Each cloud of rows lies close to a flat space through zero, with a little noise off it, and is much wider in some directions of that space than in others. After each cloud: how many dimensions does that space have?
(in the rows, 128 means zero)

[[154  91 164 150 145 124 129 132 151 131 139 113 156 173 113 137 145]
 [143 106 110  92 164 105 111 137 121  99  95 119 113 146 135 125 115]
 [184 141  71 131 161 125 130 120 140 112  90 105 149 151 148 120 137]
 [134  67 153 118 153 116 116 129 139 106  88 106 142 162 145 159 130]
 [121 120 130 110 145 121 116 137 123 144 112 118 152 149 139 116 112]
 [157 159 100 148 136 134 128 125 136 125 116 121 150 140 132 126 136]
 [100 161 136 126  92 151 130 105 113 154 150 144  82  94 113 127 132]
 [ 96 115 210 163  93 140 143 132 143 135 205 148 106 122 102 158 129]
 [111  90 184 155 119 128 131 145 153 117 171 125 145 142 110 160 131]
 [116 140 135 131 127 133 143 139 135 150 181 128 134 125 126 112 107]
 [106  66 155  90 137 114 114 129 117 144 112 119 124 137 114 118 132]
 [176  80 101 111 185  97 100 140 136  81  34  99 171 183 148 141 140]
 [115 172  94 114 116 153 125 114 119 170 134 119 125 113 122 103 126]
 [129  59 149  98 127 108 151 112 115 125 139 139  74 102 119 115 139]
 [148 163  94 146 136 132 110 137 134 107  92 120 161 144 137 139 133]
 [107  99 162 143 114 126 122 138 132 141 124 130 166 134 117 133 143]
 [135  85 147 118 146 127 128 125 137 165 123 103 164 163 125 113 134]
 [119 119 172 157 119 140 124 132 147 139 143 120 157 154 124 153 135]
 [168 114 121 141 161  87 123 155 129  66  94 144 141 151 136 136 129]
 [125 129  88  80 148 120  88 124 103 113  46 115 118 134 136 126 127]]

9

[[107 176 155 162 108 106 111  94 121 132 105 158 132 145 148 167 110]
 [101 145 126 133 158 169 120 151 209 153 145 126 122 111  91 118  94]
 [126  99 172 146 126 108 124 206 157 213 174 129 150 185 129 169  58]
 [ 91 154 158 128 131 120 124 154 114 139 129 157 145 147 127 135 154]
 [140  96 126 127 143 124 132 175 160 163 161 121 125 147 114 127 105]
 [117 184 141 152 118 138 113  60 110  82  83 157 144  88 149 128 131]
 [140 134  93 132 158 150 125 107 158  85 120 144 112  81 109  79 147]
 [ 89 180 146 158 159 132 117 132 180 139 131 182 132 131 113 126 133]
 [ 93 171 140 140 134 124 115 145 121 117 117 175 132 130 111 116 155]
 [105 155 134 162 142 107 106 164 165 146 138 179 121 149 101 129 114]
 [119 163 125 163 128 112 121  81 177 142 120 140 100 150 130 165 101]
 [ 96 156 138 141 137  99 116 169 132 144 135 175 120 164 104 131 155]
 [ 90 226 219 210  88  42  93  83  67 138  88 235 173 185 195 208 123]
 [114 129 166 114 145 118 156 124 152 177 154 122 145 178 158 166 148]
 [117 127 124 117 156 163 126 158 162 129 142 129 138  98 102  94 124]
 [146  74 133 119 145 108 132 221 127 164 173 136 142 155 112 108 120]
 [136 129 116 142 120 155 104 133 130 105 114 127 133  80 107 104  82]
 [ 96 184 149 156 147 129 113 108 140 113 111 181 140 115 130 123 145]
 [111 178 199 198 144  55 129 105 184 207 149 200 147 226 179 215 100]
 [115 174 116 161 133 124 114  89 170 120 108 152 100 126 115 141 113]]

7

[[128 132 117 153  97  95 159 126 159 100 148 122 128  94 103 130 152]
 [148 167 111 141  90 114 132 144 164 130 107 145 117  93 136 130 107]
 [153 110 125 127 175 105 129 118 133 103 167 131 112 151 134 166 176]
 [112 144 151 100 154 123 134 118 114 166  97 166 170 164 169 116 140]
 [150 121 165 111 151 178 115 113 108 146 120 146 140 160  97 148 176]
 [ 71 168 144 138 103  98 111 130 144 143  95 141 141 113 147  67  66]
 [ 68 101 159  80 157 114  87 120 104 144 139 146 153 196 181  84 106]
 [115 127 145 129 120 122 130 119 139 122 135 134 138 131 112 118 146]
 [130 110 157 122 130 140  94 120 142 108 176 144 115 158  98 122 162]
 [189 150  97 139 109 140 180 139 143 139 105 142 133  90 123 175 166]
 [150 135 111 146 127 122 148 131 137 117 129 120 118 102 119 149 140]
 [178 133  95 133 136 163 170 143 104 157 103 122 133 108 131 164 145]
 [145 120  79 146  92  90 180 140 150 100 148 108 124  84 131 146 140]
 [157 157 100 164 127 122 175 129 131 131  89 112 126  75 116 154 128]
 [107 166 135 152  78 138 116 132 149 131  80 117 121  82 100 100  74]
 [139  95 119 109 131 104 113 135 144 106 199 145 114 164 148 134 158]
 [134 135 142 113 140 147 122 119 121 141  97 136 137 142 132 142 132]
 [166 128 123 152 148 147 156 124 116 127 151 128 127 122  93 150 183]
 [ 73 135 216 117 182 152  74  91  99 148 122 156 158 195 101  81 151]
 [142 136 107 137 143 146 124 141 107 145 114 114 111 117 139 130  96]]

8

[[111 151 132 102 133 152 150 139 121 152 136 152 173 148 125 102 130]
 [ 77 139 132 105 141 149 141 128 118 134 145 167 130 144 142 121 126]
 [147 140 131 117 134 134 138 149 139 156 126 133 174 139 111 107 131]
 [142 126 130 138 123 119 123 127 131 126 122 118 126 125 123 132 132]
 [170 136 128 131 127 124 131 145 139 151 117 113 171 134 106 108 136]
 [132 118 131 140 129 113 116 114 128 102 120 114  96 112 136 148 127]
 [ 98 109 115 144 130 116 109 105 116  97 132 127  57 120 154 159 117]
 [161 121 124 137 125 122 126 133 134 132 119 111 135 123 114 125 134]
 [139 126 124 131 125 123 125 125 133 127 118 119 128 120 125 123 136]
 [143 133 127 131 125 122 131 140 130 138 127 119 145 134 120 118 134]
 [179 130 125 130 119 119 128 147 144 141 116 106 163 126 107 114 139]
 [141 103 120 156 126 102 103 105 126  94 123 106  69 104 138 163 121]
 [161 127 127 135 119 120 124 134 137 132 121 108 143 125 114 123 128]
 [107 130 131 114 131 135 130 127 119 126 132 145 133 131 133 129 129]
 [103 116 126 130 133 128 114 112 119 111 131 134  83 117 148 152 122]
 [111 100 123 152 122 109 102  90 119  84 129 119  46 106 152 172 115]
 [113 142 131 101 134 151 147 140 128 153 132 146 179 151 122 101 136]
 [137 150 132 109 129 145 147 152 126 159 129 140 191 144 105  96 131]
 [111 114 124 145 127 114 109 107 122  98 130 133  75 115 149 152 115]
 [ 84 131 138 114 138 144 137 121 121 130 142 156 129 140 145 127 116]]

2

[[140  99 115 152 160 104 126 140 152 129 100 152 121 138 124 113 103]
 [ 87 128 114 157 145 165 171  94 163 120  91 173 114 126 160 128 129]
 [134 130 120 159  82 125 140 156 167 168 136 173 149 111 148 134  96]
 [129 121 115 162 150 138 133 119 183 144  89 181 143 132 139 107  81]
 [103 174 156 102  89 166  91  98  87 116 164 102 101 139 114 140 227]
 [183  88 139 121 198  95 152 149 184 105 140 194 100  60 163 156  57]
 [157 112 135 101 130  86 121 153  79 105 163  66 133 114 115 141 131]
 [101 151 125 110 150 185 127  58 140 129  97 145 120 148 121  93 147]
 [129 131 137 158 138 116 130 165 156 131 128 159 137 120 157 159  91]
 [159 135 152  89 159 117  96 140 126 116 156 118 127 113 123 146 104]
 [166 117 134 140 118 110 132 151 169 139 148 177 136  86 150 137  93]
 [145 130 145  62 157 127 121 129  96 108 158  95 101 117 113 147 133]
 [133 130 105 142 118 127 112 141 158 175  95 137 182 165 113  88  58]
 [132 124 131 102 178 139 129  93 127 104 116 124 106 127 122 115 127]
 [122 151 133 107 104 152 102  77  90 121 137  89 134 140  97  94 190]
 [117 160 146  45 162 171 108  99 113 125 144 113  96 142 112 139 138]
 [154 102 121  95  99 100 134 123  81 123 163  86 111 110  98 113 173]
 [150 108 124 166 112  90 129 139 122 119 131 118 151 115 126 116 127]
 [103 138 105  98 129 174 129  66 120 151  93 114 131 166  94  68 139]
 [ 96 148 133 145 153 169 150  77 144 104 102 143 124 121 151 124 142]]

8

[[157 189 148  94 168  86 208 134 195 156 125  83 189  80 113 170 168]
 [ 82 105 136 158 166 175  60 154  72 147  99 124 105 158 181  70  70]
 [143  99  44 144  94 146  95 113 126  99 136 157  93 135  94 110 147]
 [121 130 109 125  99 143 145 116 132 122 150 149 106 112  72 139 187]
 [162 164  62 110 144 113 175 115 187 133 136 119 148  90  65 154 199]
 [161 156 101 103 124 100 182 109 178 123 146 127 152  96  75 168 187]
 [137 122 138 115 128 111 132 126 128 119 131 124 146 125 144 130 110]
 [129 104 118  81 112 112 142  91 102  88 179 166 149 112  90 143 151]
 [136 142 122  95 129 111 165 114 142 122 154 131 155  99  94 149 166]
 [172 178 192  58 155  42 230 130 191 140 139  75 233  67 152 182 128]
 [126 134 114 133 139 137 124 124 131 129 128 134 119 136 110 134 141]
 [ 70  82  78 181 134 215  27 142  52 131 111 162  51 171 134  52 109]
 [180 159  97  96 113  81 193  96 190 108 156 132 158 101  61 190 193]
 [166 145  96 189 105 130 114 140 184 138  85 116  81 163 126 145 130]
 [118 107 120 113  95 134 128 107 104 103 162 159 116 124  96 132 153]
 [115 187 213  95 226  97 181 164 152 186  99  57 211  94 193 134  90]
 [101 107 156 115 108 138 120 131  90 122 144 141 125 121 139 109 121]
 [116 126 143  89 126 120 153 118 112 119 160 135 156  98 111 131 149]
 [ 90  86 122 138 125 166  70 136  65 121 128 145 106 145 157  74  90]
 [ 81  84 110 202 130 201  21 144  65 132  92 155  43 200 163  70  74]]

6

[[123 152 136 127 137  92 150 171 138 107 158 115 118 133 115 127 182]
 [114 149 152 119 185 104 112  71  96 148 128 133 150 160  95 129 182]
 [135 127 110 127 144 126 165  86 133 158 129  98 145  95 115 132 165]
 [106 132 164 117 130 126 121 137 145 116 103 122 137 129 148 144 153]
 [128 123 132 158 138 135 115  86 100 140  87 149 150 144  89 134 139]
 [138 120 102 111 116 167  99 125 113 135 149 152 101 151 120 119  87]
 [108 151 155 145 129 155 106 110 150 135 115 132 134 140 130 164 132]
 [134 128 133 103 153 105 128 103 106 126 150 106 132 136 130 108 173]
 [165 119 112 127 136 105 117 146 108 104 136 144 154 156 125 137 120]
 [154 139  79 107 105 155 134 115 137 119 133 113 107 117 132 124 150]
 [104 153 173 129 127  93 123 170 140 106 147 121 123 154 131 137 160]
 [118 109 150 131 134 100 137 140 109 134 130 131 127 129 110 104 133]
 [164 120 112 130 130 139  98 121 116 107 107 152 166 161 134 163 109]
 [123 130 117 162 156 167 105  69  94 138 152 112 154 159 120 149 140]
 [132 127 145 117 155 106 134 148 126 128 156 131 117 118 128 112 140]
 [149 129  91 144 148 221  95  83 131 129 141 130 145 133 152 177 106]
 [108 164 138 161 140 173 107  75 141 143 111 129 117 124 120 146 147]
 [147 121 153 166 128 133 108 114 121 137 116 146 148 140 108 149 121]
 [148 169  64 121 127 150 113  78 131 111 133 112 105 117 167 106 114]
 [ 86 141 162 145 141 132 114 142 129 126 108 152 122 143 115 136 125]]

12

[[ 81 113 178 121 132 165 113 127 139 112 153 141 141 110 117 164  61]
 [148 124 153 173 174 102 138  91 114 143  83 133 121 124 117 141 146]
 [134 126 109 108 100 129 125 178 123 128 146 120 128 118 138  99 117]
 [129 116 115 112 106 122 121 156 121 116 141 111 117 116 138 109 129]
 [139 143 113 117 117 134 132 163 129 144 133 137 138 128 130 107 117]
 [141 157 127 140 156 128 139  77 138 144 103 149 134 160 119 147 159]
 [188 112 134 190 181  60 149  99  89 139  51 112  92 129 133 135 194]
 [137 111  89 119  91 115 128 166 123 120 148 104 121 127 144  98 146]
 [ 76 117 189 121 144 176 116 107 144 102 146 150 138 133 117 200  61]
 [ 96 119 157 130 128 157 123 129 142 121 148 141 145 127 120 159  82]
 [166 145  69 150 127  87 142  88 128 153 104 115 126 145 127  79 217]
 [ 80 122 159  73  94 180 103 189 137 102 184 137 137 102 132 137  37]
 [124 113 136  96 105 128 112 190 111 109 146 112 112  94 142 105  94]
 [151 101 128 153 138  89 133 130 104 121 102 103 103 114 136 121 158]
 [158 157 100 133 130 123 145 143 131 157 114 145 141 151 131 113 146]
 [ 93 120 136  80  89 161 107 177 136 106 178 123 132 106 133 117  73]
 [125 135 148 105 128 142 121 163 123 125 133 137 126 117 132 131  90]
 [148 128 131 119 129 106 123 166 106 136 116 118 114  92 134  89 123]
 [140 158 125 142 153 119 134  82 136 155 106 144 138 131 112 112 156]
 [136 136 146 149 155 120 133 110 123 147 105 139 132 119 117 127 127]]

6

[[155 128 131  89 122 167  66 176 155  99 128 142 123 153 133 153  80]
 [ 60 115 102 153  80 101 150  76 137 155 125 116  87  97 116 183 160]
 [ 89 117 108 138  94 129 119 104 134 134 144 118  97 108 134 176 139]
 [126 117 113  97  96 160  79 153 150 100 143 144 102 131 132 191  82]
 [130 127 126 114 105 154 106 152 146 111 119 129 124 131 128 160  90]
 [106 132 124 149 144  94 171  91 109 158 129 120 131 111 134 108 170]
 [ 77 118 115 150 104  93 162  78 125 152 124 116 107  95 125 142 167]
 [ 81 122 110 143  98  92 165  78 129 162 135 118  98  91 119 159 173]
 [108 138 121 138 124 101 168  95 117 145 139 128 119 116 123 119 157]
 [177 136 138 101 137 159  97 170 141  92 117 138 150 156 134 111  85]
 [132 126 135 109 121 159  82 155 148 107 130 130 117 134 136 153  96]
 [ 72 118 106 144  88 106 161  78 134 162 129 112  96 100 114 170 155]
 [127 137 146 156 157  98 175  96 104 149 123 118 142 121 120  81 171]
 [126 130 107 134 131 117 134 124 110 129 130 134 116 127 130 122 146]
 [ 85 119 115 133  97 105 135  91 132 151 137 129 102 105 123 183 150]
 [160 136 130 124 145 138 118 141 123 117 117 134 147 134 118 103 119]
 [126 127 130 145 153 120 152 110 120 133 129 120 137 118 122  96 163]
 [ 25 124  93 171  82  68 197  40 109 184 139 104  83  65 128 168 200]
 [101 135 134 176 162  64 212  62  78 177 135 117 137  91 132  70 223]
 [119 140 129 145 143 105 162 105 112 146 134 124 137 118 128  94 173]]

2

[[150 127 121 136 122 117 112 129 125 135 130 122 136 127 121 135 116]
 [122 134 154 123 127 129 137 121 138 128 120 116 116 125 133 130 140]
 [ 82 141 152  67 125 159 136  84 138 115 153 123 186 119 152 169 169]
 [172 111 118 147 123  85 118 146 143 128 117 146 102 152 112 110 105]
 [102 122  93 106 123 149 131 113 119 124 153 169 159 147 141 126 132]
 [126 125 117 151 133 135 137 150 121 136 119 126 102 120 125 109 118]
 [140 134 143 117 142 107 119 129 139 120 124  97 144 106 116 154 136]
 [191 108 157 128 120  53 115 136 186 128 109 127  98 143 108 128 118]
 [122 138 170 104 144 116 129 109 132 108 118 111 132 118 136 144 154]
 [ 93 137 119 108 109 178 119  93  96 135 155 148 166 132 156 136 135]
 [155 122 133 149 130 105 122 147 141 139 113 112 104 114 113 122 115]
 [130 119 127 132 106 134 127 119 136 151 135 149 116 138 137 112 120]
 [117 134 134 110 108 150 129 107 136 133 142 126 150 135 137 145 136]
 [134 121  97 141 133 123 136 153 136 129 127 133 124 138 114 121 116]
 [107 118 130 102  95 157 131  91 140 149 152 169 141 146 154 121 134]
 [163 133 127 170 167  86 117 173 103 111  95  89 100 103  99 123 112]
 [121 153 230 101 112 145 122  74 125 127 115  84 119 111 156 159 163]
 [157 133  94 145 132 114 117 149 104 107 127 128 140 159 105 128 105]
 [147 117 106 141 121 114 127 142 136 127 129 144 118 152 117 115 111]
 [164 121 149 118 118  92 113 114 147 122 125 136 128 148 125 134 125]]

7

[[120 151 175 126 168  68 160 114  74 116 147 102 133 118 146 118 150]
 [129 134 148 128 127 154 185 150 135 111 158  90 129 125 120 133  76]
 [121 137 197  99 156  98 131 133 114  75 173  70 166 134 108  88  97]
 [ 72 167 129  92  64 147 155 225 119  73 182  47 112 113 106 108  41]
 [ 89 106 174  60 166 117 105  88 175  48 131  78 124 139 144 140 125]
 [111 150  91 112  76 107 147 154 142 175 118 109 107 130  90 150 138]
 [230 138 142 184 161 109 168 133  74 199 192 131 124 179 136 187 116]
 [108 125 179 112 136 135 132 125 125 111 136 126 130 109 115  79 130]
 [135 105  97 128  99 172  33  79 170 101  99 141  55 146 187 122 112]
 [161  85 122 122 169  98  72 142 129 124 118 144 181 168 122 166 153]
 [120 152  81 110  98 105  39  76 157 124 134 130 126 138 128 110 137]
 [175 106 166 168 107 136 137 130 119 157  82 122  87 128 113  58 124]
 [162 148  81 175 102 102  97 124  97 195 113 186 160 123  99  98 159]
 [ 98 203  25 112  89  82 137 155 104 118 189  71 116 139 155 208  99]
 [ 70 116 114 100  85 175 137 199 146  85 105 104  90 101 139 133  95]
 [ 91 147 206  68 136 115 133 162 102 136 203 118 113 127 103 134 130]
 [140 105 237 104 135 147 182 169 131 153 156  92  94 139  78 112 107]
 [170  97 145 151 153 142 210 132 149 143 112 111 148 140 108 147 111]
 [ 37 120 135  94 154 171 213 175 136  51 123 122 152  62 157 158 110]
 [147  94 180 131 134 119 173 178 105 183  96 147 110 129  96 142 162]]

10
